Each cloud of rows lies close to a flat space through zero, with a little noise off it, and is much wider in some directions of that space than in others. After each cloud: how many dimensions does that space have?

[[ 14 -20  11  12  14   9  -2  -1  -1]
 [ 14   1   8  12  12  19  -7  -2   1]
 [  9 -18  -1   8  -7   1  -3  -9 -10]
 [ -1  -6  -1  -1  -2  -4   0   0   0]
 [  1 -26   5  -4  15 -10   6   9   2]
 [  7   4   1   8  -3  11  -5  -8  -3]
 [ 16 -16  17  11  26  15  -1   1   4]
 [  5   1   4   6   2  10  -4  -4   2]
 [ -7  36  -4  -1  -8  12  -3   1   5]
 [  6  -7   3   7   2   6  -2  -3  -2]
 [  7 -32   8   5  16  -6   4   3   0]
 [-12  22 -14  -7 -26  -8   0  -3  -2]]

3

[[ 12  -2   3   8   1   6  10  -8   3]
 [-13 -14  -8 -15  22 -14  33  19  14]
 [ -3   8   5  -3  -9   1 -18  -7  -7]
 [-17  -1  -9 -17   0 -15 -13  10  -3]
 [-18  -5 -12 -13  13 -14   9  12   3]
 [  8  -4   4   1   5   4  16  -3   5]
 [ -5  15   3  -3 -19  -1 -46  -1 -17]
 [ -2  -8  -4  -5   7  -2  11   5   5]
 [  2   9  -1   6 -14   3 -20  -6  -8]
 [-13  16  -2  -8 -19  -8 -50   1 -14]
 [  9  -3   7   8   4   3  14  -3   2]
 [-12  -1  -5  -9   0  -8  -6   8  -1]]

2

[[-18  -9 -25 -30 -17  21 -32 -24  49]
 [ -9 -18 -21 -27  25  13  -6   2  53]
 [  9  10  -5  -1  10  20   8   3  -1]
 [ 17   8   1 -14   2   9   5   1   2]
 [ -3  -1  20  25 -10 -32   9   9 -35]
 [  8  14   6  18   4  10  12   4 -26]
 [ 19   0  -9  -9  56  28  28  23  19]
 [ -3  22  14  35 -30  -5   0  -8 -52]
 [  6   0   6   6   9  -6  11   8  -9]
 [ 43  13  -3 -46  17  33  13   2  27]
 [ -2   4  19  39   3 -23  15  12 -48]
 [ -7  -7 -13 -18  -2   9 -14  -9  30]]

4

[[ 10   3  19 -10  -3  -6   7 -17   8]
 [  1   2  -9   3  -4  -3 -19   6  -2]
 [  0  -1   9   1   5  -6  10  -9   6]
 [  5   8   8  -7  -2   0  18   1  -1]
 [  4  13 -16   0 -11   0 -24  19  -9]
 [-26  -4  -3   7   6   2  10   2 -11]
 [  0 -13  -2  -3  -5   8 -21 -11   2]
 [ -3   7  23  -3  10  -9  37 -13   5]
 [ -9  12 -24   2 -10   3 -22  25 -19]
 [-23   9  -8  15  13 -18  -1   8 -10]
 [  9   3   7  -7  -4  -1   3  -6   3]
 [-16  -3   3   5   6  -6  -1 -10  -3]]

5

[[  1   8   6  12  -8  -6  28   1   9]
 [  5 -12  -1  -9   7   1 -13   8   1]
 [ 13 -20  -2 -20  20   3 -53  12  -9]
 [  1  -3   1  -3   2   1  -6   5   2]
 [ 16 -16  -3 -18  21   2 -44  13 -11]
 [  4 -16  20 -15  10  -1 -32  30  22]
 [ 26 -44 -35 -32  26   8  14  22 -15]
 [ 10 -16  -4 -14  12   2  -5  20   3]
 [ -2   7   1  -5   9   4 -34   0 -12]
 [ -7   4  15  16 -15  -6  -4 -17  14]
 [-20  20  14  19 -21  -2   5 -21   9]
 [ 24   1  -6  -7  21  -4 -15  16 -20]]

5

[[ -3   1   4   5   4  -5  -5   3   2]
 [ -7   0  -5   1  19  -9  10 -24   9]
 [  8  23  -9 -36   1  24  28 -51   4]
 [  3   9  -4 -12   2  10  12 -17  -3]
 [ -5  -2  12   7  10  -4  -5   6  -5]
 [  4   2  -1  -4 -10   6  -4  10  -1]
 [  4   5   0 -10   1  10   7 -14  -3]
 [ -7  -7   2  10  12  -8  -4  -2   3]
 [ -5 -29 -19  38 -11 -44 -25  45  22]
 [-13   5  26   2  45  -3   6 -23  -5]
 [  4  -9 -21   8 -16 -13  -2   8  13]
 [-14  12  34  -3  40  10  10 -21 -21]]

3

[[ 19 -16  37  48  25  35  -9  17 -41]
 [ 27 -17 -16  30  10 -53 -54 -37  15]
 [-23  18 -33 -48 -20 -48  -4 -15  41]
 [-26  21 -31 -51 -22 -38   4  -8  36]
 [-13   3  -1 -26 -14   5   4  13   7]
 [-17  30 -37 -30  -9 -30  34 -28  28]
 [ 14 -27  33  21   0  55  -6  30 -26]
 [  6   3   5  15  12 -16 -13  -5  -7]
 [ -5  26 -12  -1  15 -39   2 -16   2]
 [  8  -4  11  17  12  -6 -18   2 -11]
 [-11   5  25  -7   5  23   5  35 -20]
 [ -4  21   9  13  17  16  38   4 -22]]

4

[[  0 -10 -14   0  -1  10  -1  -4  -8]
 [  1  -6   1 -21   5 -14  17   3 -18]
 [ -2  38  28  29  -7  -4 -24   4  48]
 [  0   1  10 -12   2 -17  10   6  -6]
 [ -1   8  13  -4   0 -15   4   3   4]
 [  0   1   7 -10   3 -11   8   4  -6]
 [  1  -6 -10   5   0  11  -5  -5  -2]
 [ -1   3   2   6  -2   3  -4   1   6]
 [  0  10  10   7  -2  -3  -5   2  13]
 [  1   4  -4  11  -2   8  -8  -2   9]
 [  0   1   5  -7   1  -8   4   1  -1]
 [ -1  -4   3 -10   2  -7   8   2  -9]]

2

[[  9  33  11  16 -44  28  22  41   0]
 [-14 -13 -19  10  47  -6   8   8 -46]
 [-36  -7  12  -2   5 -15  11  -7   3]
 [ 17  10  10   9   4  22  13  -8 -16]
 [  0  -8 -24   1   1 -15 -36  18  11]
 [  6  23 -19  -1   4  45  18  12   8]
 [ -7  -4 -15  -8  -4  -2 -35  -1  23]
 [ 45  25  -5  16  16 -18   1 -23  50]
 [ 21  30 -16  30 -20  17 -28  40  18]
 [ 34  14  -5 -18 -16  15  -9 -26  54]
 [ 53   5  19  -6 -12   0   4 -44  30]
 [  5   0 -22 -20   0  -5  12   7  10]]

7
